The rows are grouped in 4 different ways at once. Each group adds its own fixed numbers to the row, and there is some noise. The rows also spread widely along 17 directions, which tell nothing about the answers.
In the rows, zero is written as 128.
Some rows, each with its group in each grouping after it:
[168 126 154  85 133  88  74 142 150 109 101 151 173  59 103 114  74  71
 140 165 149 167 140  96 138 107 173 213 140 120] | (3) z_326 H dipe
[126  84 107 212 144 137 130 116 172  69 157 115 131 165 116 169 169 130
 198 153 121 136 103 125 135  73 192 150 130 122] | (1) z_677 F pov
[134 134 124 107 174 151 104  75 124 121 177 115 133 132 146 121 114 115
 142  86 169 137 102 181 157 161 133  95 113 115] | (2) z_264 H dipe
[166 149 129 160 156 126 152 119 170 139 138 108 181 104 120 134 156 135
 159 125 108 122 131  92 102  96 140 135 125 160] | (2) z_264 G Nipi
[ 92  92  69 167 214 222 124 194 173 172 127 149  43 105  32  75  95 145
  74  60 217 178  62 134 124 139 113 175 113 147] | (1) z_326 G pov
[160 174  91 116 169  93 162 144 119 155  91  78 108 115  64 127 103 146
 135 127  81 140 178 114 113  81 148  68 118 154] | (4) z_677 F Nipi
[119  96 124 157 111 109 123 140 153 170 180 134  86 115 132  97 115 138
 149 136 123 102 169 136 164 169 104 186 104 167] | (3) z_677 G dipe
[126 116 142 106 176 168  59 112 126 100 127 149 145 118 125 131  78  94
 123 122 180 140 116 141 122 116 128 136 132 122] | (4) z_326 F dipe
[131 115 178 164 170 127 163 113 162 136 105 159 127 157  40 134 130 171
  87 117  97 154  96 102 103 129 141 131 120 150] | (0) z_677 F pov
[142 135 113 146 137 152 156 104  68 151 137 104 143 180 125  87 155 188
 188 109 121 141 172 135 111  88 201 121 116 110] | (0) z_326 F dipe
[153 132 149 103 117  79 124  59  59 184 126 170 159 175 129  89 112 141
 100  94 139 142 162 175 139 182 139 133 132  88] | (4) z_326 G pov
[194  99  98 119 125  58 122  90 158 122 195 119 137 136 134 136 119 105
 191 143 124 132 160 175 183 133 203 146 115  93] | (4) z_264 H pov
[ 47 124 120 124 149 159 129 143  84 140 105 151  81 128  57  67 104 152
  88 110 114 129 128 145 127 112 126 127 120 116] | (3) z_326 G pov
[104  96 178 161  93 116 103 142 141 110 109 195  93 159 172 183 149 188
 125 134 126 121 100  91 125 171 112 194 155 123] | (1) z_264 G Nipi
[107 171 123 130  75 108 109  97 133  83 143 113 206  83 119 117 182  69
 140 125 124 136 104 124 108  90 149 140 100  97] | (1) z_677 F dipe
[106 151 188  77 114 140 133 150 144 112 131 142 168 125 109 104 103 163
 122 105 124 184 118  83  99 165 103 126 114  92] | (3) z_677 F Nipi
[155 131 158 145 147 136 148  94 146 125 151 127 157 181 154 147 152 155
 171 119 122 144 131 122 128 127 144 103 122 129] | (1) z_677 F pov
[ 83 153 153 106 104 121 137 146 142  88 136 155 149 123 186 143 127 153
 143 140  80 101 131 109 129 125  83 128 157  91] | (1) z_264 H pov
[ 90 109 110 156 115 124  98 157 115 138 118 155 114 138 144 123 101 121
 135 147 126  99 159 121 139 115 103 174 150 128] | (4) z_326 H Nipi
[138 107  91 174  69  70  85  94 106 148 145 178 133 192 159 183 136 119
 102 111 152  99 150 172 103 154  80 150 138 103] | (3) z_264 F Nipi
[119 146 122 129 143 121 112 151 115 166  96 125  74 163 110 141 103 137
 120 125 112 108 177 109 142 121 112  87 111 173] | (4) z_326 G Nipi
[175  98 123 172 165 116 143 116 168 115 143 131 159 115 109 120 134 137
 181 154 121 144 123 119 137  84 197 192 145 129] | (1) z_326 H dipe
[121 156  93 115 116 151 112 172 106 179 118 142 102 127 141  78 142 105
 140  94 189 151 119 117 187 121 174 160 115 124] | (1) z_326 G Nipi
[122 131 127  90 121 166 115 141  82 125 137 190 117 149 157 114 139 221
 120  74 162 127  86 146 103 120 174 166 147  51] | (2) z_677 F Nipi
[ 51 118 171 153  76 168  60 121  83 108  89 152 112 130 125 142 158 168
 113 132 116  88 180  95  10 100  90 169  88 158] | (1) z_264 F pov
[105 133 140 128 128  86 104 103 117 119 120 141 111  95  89 121 131 113
 105 128 113 117 106 138 159 141 165 164 119 133] | (2) z_677 H pov
[111 145 184 119 139  84 152  87 126 102 106 128 199  86 121 110 113 114
 136 150  78 158 121 109 138 161 106 134 164 108] | (4) z_264 G Nipi
[143 132 132 116 192 199 134 131 158 162 132  94 116 118  84  91 130 121
 174 126 147 152 150 113 124  68 171  94  83 184] | (4) z_326 F Nipi
[101 152  98 109 130 111 122 159 170 115 129 113  89  30  97 127 121 133
 114 110 129 141 103 116 124 151 104 165 118 131] | (1) z_326 H dipe
[118 118  83 103 165 187 135 146 121 130 139 144 149  96 103  55 115 107
 151 116 173 167 109 160 131  57 179 158 143  70] | (4) z_264 F pov
[ 77 116 123 125 148 145 160 101 201 107 146 128  79 122  40 134 136 113
  81  99 133 194  52 176 131 155  82  57  96 109] | (1) z_264 F dipe
[103 111 134 166 121 118  93 138 112 102 141 153 136 138 136 127 112 143
 135 143 112  89 142 111 139 115 149 184 138 128] | (2) z_264 F dipe
[127 190 192  68 173 126 123 104 174  84 156  96 181  76  83 139 108 146
 115  92  88 136 108  84  99 167 106  61  77 149] | (3) z_326 F Nipi
[114 138 112 169 140 155 174 119 122 193 137 104 116 105 164  80 182 137
 186 115 147 145 126 123 176 144 136 161 134 170] | (1) z_326 F Nipi
[ 87 190  79 121  59  69 142 106  54 121 108 104  90 122  98 127 189 169
 111 107  55  83 160 163  93  79 153  79  93  99] | (1) z_677 G dipe
[125 122 113 173 112 101  82 112  98 131 139 112 122 167 108 138 121 140
 136 108 137 118 186 119 101 155 138 148  89 143] | (1) z_326 F pov
[187 110  95  59 160 135 107 178 140 139 121 160 101 138 166 143  51 148
 159 128 182 171 156 145 135 113 144 143 172  69] | (2) z_264 F pov

New rows. What belongs after each?
[114 132 164 105  91 118 173 125 139 140 132 121 145 110 115  89 148 165
 175 153  83 163 172 102 113 114 140 146 115 117] | (3) z_326 F dipe
[ 98 163  58 130 137 136 148 144  82  99 112 119 121 164 101 132 141 165
 137 103  98 117 127 149 104  46 170  81 141  64] | (0) z_326 H pov
[143 120 126 111 127 146 117 141 125 121 125 146  90 165 175 168 135 207
 174 123 123 116 153 126  95 104 142 122 135 109] | (1) z_326 H Nipi
[ 94 169 101 137 154 178 116 163 102 170  75 133  99 126 134 112 134 102
 106  84 197 172 102 108 147 127 110 135 137 149] | (1) z_264 F pov
[148 126  58 154 165 139  94 167  97 159 160 122 125 132  72  58  75 115
 124 101 163 109 168 142 146  83 186 175 103 131] | (4) z_677 F dipe
[135 143 120 132 152  87 146 142 154 131 149 105 121 136 110 122  71 128
 132 135  90 127 170 127 159 152  88  92 124 143] | (1) z_677 F dipe
[175 121 104 182 201 136 108 108 163  98  94 102 149 117  82 174 135  96
 158 147 135 140 118 117  84  37 175 132 132 166] | (1) z_677 H pov
[135 127 104 123 135 128 101 159 112 132 131 125  96 115 110 114 114 164
 150 121 128 112 156 118 117  98 177 165 111 128] | (4) z_677 H Nipi
[103 112  95 143 123 122 118 150 110 130 105 134  92 146 110 126 108 139
 133 119 147 164 128 134 135 133 134 142 147  95] | (2) z_264 G Nipi
[111 116 170  86  87  94  87 155 132  87  65 167 141 118 149 160  88 101
 148 194 107 156 158  93 117  97 117 163 169  90] | (4) z_264 H Nipi
[136 145  95 176 175 160 181 152 127 176 141  92 131 130  88  65 139 168
 157  97 128 149 151 107 122 104 155 144 111 157] | (1) z_677 F pov
[198  93 116 155 188  88 140  74 140 135 167 125 126 161 117 147  95 160
 157 122 126 139 139 180 140 147 152 130 144 122] | (3) z_677 H dipe
[133 107 188 115  84  93 119 119 170  79 141 150 149 147 114 169 138 167
 156 153  85 144 151  89  90 130 155 149 107  99] | (4) z_264 F pov
[122 138  97 121 119 151 110 153 159  94 158 156 127 174 134 168 133 134
 131 105 149 130  98 136 128  84 136  99 122  82] | (3) z_326 F dipe
[123 140  75 138 146 114 174 148 168 187 149 133  86 160  70  83 121  86
 107 113 122 139 131 159 206 112 128  76 103 138] | (1) z_326 G pov
[108 162  75 168 119  97 172 139  89 177  68 135 145 133 163 130 132 102
 127 129 136 167 131 131 147 127  64 135 208 110] | (3) z_264 F Nipi
[112  98 189 103 181 194 143 127 146 140 155 124  98 124 190  98  96 194
 198 134 126 137 157 119 136 173  89 131 135 155] | (1) z_264 H Nipi
[114 126 106 136 156 130 160 100  97 151 150 123 133  97 139  83 131 174
 150  97 128 131 125 159 135 165 130 161 155 100] | (2) z_326 G pov
[ 84 100 135 177 169  96 114  68 140 100 158  96 109 124  99 139  94  92
 136 138 113 135 121 162 183 199  88 109 127 161] | (3) z_326 F dipe
[177 134 138 116 188 149 110 145 127 145  55 106 145 120 162 160  81 116
 189 166 147 164 193  89  84  72 112 135 173 162] | (4) z_677 H pov
[141  95  90 147 172 157  82 163 123 117 157 125  68 140  97 134  92 209
 146  94 152 102 152 128  88 112 181 176 102 128] | (2) z_677 H pov
[120 133 112 155 147 132 156 114 136 159  96 141 144 115 124 121 149 106
 131 127 140 156  94 133 145 110 120 138 170 124] | (2) z_326 G Nipi
[ 81 133 101 132  85 121 144 131 110 148 169 127 110  91  94  61 156 159
 125  99 116 124 140 149 122 140 134 171  92 104] | (3) z_264 G dipe
[121 116 123  99 130 108 158 168 193 124 141 161  66 143 106 132 114 128
 133 145 106 149 105 138 204 113 157 112 127 104] | (1) z_264 H pov
[116 111 105  97  83  83 169  92  25 170  79 125 125 175 109  57 108 156
 163 139 117 209 198 185 127 131 160 115 165  31] | (2) z_326 G Nipi
[153 138 125  97 153 118 146 118 118 165  90 143 142 124 131  97  98  87
 143 163 122 152 174 148 145  76 130 109 155 128] | (1) z_264 F pov
[134 104 168  59  85 141 120 125 173 131 163 148 100  97 113 109 142 171
 153 126 131 154 148 134  82 137 142 142  68 109] | (1) z_264 F Nipi
[153 149  89  78 166 133 124 178 142 143 140 132 148  96 155 109  51 127
 143 120 141 131 164 132 120 115  76 125 160 102] | (3) z_264 H Nipi
[100 188 114 134 117 128 181 198 135 145 136 114 124 142 155 120 128 190
 141 103  76 112 156  72 137 134  81 102 138 127] | (0) z_264 G dipe
[127 114 108  75 140 160 126 111 117 105 131  95  93  66 115 108 141 166
 198 130 135 161 138 160  87  84 184 130 116  91] | (0) z_326 G dipe
[144 133  92 111 118 130 108 106  75 151 131  97 106 119 172 101 143 122
 206 137 157 138 185 159 151 100 185 141 119 126] | (1) z_326 F dipe
[116 194 112 103 118  82 115 151  84 119 118 156 125 115 130 130 138 168
  94  97  86  63 117 107 159 110 184 139 132 106] | (2) z_326 G pov
[154  83  77 161 121 100 185 158 157 185 133 136  90 140  64  92 121 184
 144 125 121 174 165 137 113 122 154 179 135  98] | (2) z_326 G pov
[130 140  97 145  70  49  82 122 111 105 120 104 113 132 110 164 149  83
 152 130 135 146 145 118 161 146 189 152 101 112] | (0) z_264 G pov
[159 121 137 141 144 101 138 110 144 116 150 118 158 107 130 109 123 123
 180 162  99 124 156 123 154  99 176 158 131 138] | (1) z_264 F dipe
[134 119 106 164 225 177 171 126 146 116 167 106 105 145 151 143 128 204
 195 130  82  78 140 139 128  69 143  97 150 157] | (3) z_264 H pov
[146 119  77 146  91 113 167 120 143 172 136 136 166 180 157 112 135 102
 162 123 157 184 156 164 121 122  78 116 156  68] | (1) z_326 H Nipi
[127 105 112 158 142 183 113 168 151 140 136 166 112 192 124 135 115 163
 123 103 159 128 145 119  79  94 104 135 118 119] | (1) z_264 G pov
[ 82  99  88 114 142 114 129 155 139 109 149 156  57  88 105 120  74 154
 108 138 109 110 115 179 148 130  91 146 158  93] | (3) z_677 F dipe
[130 154 105 147 105  78 136 145 162  97 116 117 164 146 104 177 117 114
 128 135  97 152 145 102  99 111  86  99 140 100] | (3) z_326 G dipe
[140  89 109 136 152 185 143 112 183 137 159 108 138  95  87  91 141 124
 172 120 172 189 113 155  79  92 138 153 108 114] | (2) z_677 H dipe
[133 129 136 106 125  96 142 121 113 133 122 125 125 114 127 114 100 160
 148 134 106 156 167 135 118 148 116 138 144 104] | (3) z_264 G dipe
[166  87 125 116 178 135 172 102 156 134 155 164 135 100 133 107 121 164
 165 144 124 147  97 173 142 101 163 161 176  92] | (3) z_264 F Nipi
[ 79 128 147 141 132 157 138 159 156 122 158 147 124 151 131  95 124 137
 134 112 127 137 101 108 176 151 116 134 117 122] | (1) z_264 H Nipi
[ 96 141 113  91 135 139 102 134  85  96  62 119  92  93 115 136 107 131
 133 132 147 183 128 139  96 101 132 121 150  94] | (1) z_264 F dipe
[190 154  29 152 118  99 139 127 161 209 160  79 143 108  80  80 147  34
 157 127 149 126 193 159 146  48 165 119  72 169] | (2) z_264 H dipe
[121 176 131 126 128 124 125 186 159 131  94 173 158 192 117 162  86  91
  74 118 131 153 119  84 141 100  71  83 149 117] | (3) z_264 F dipe
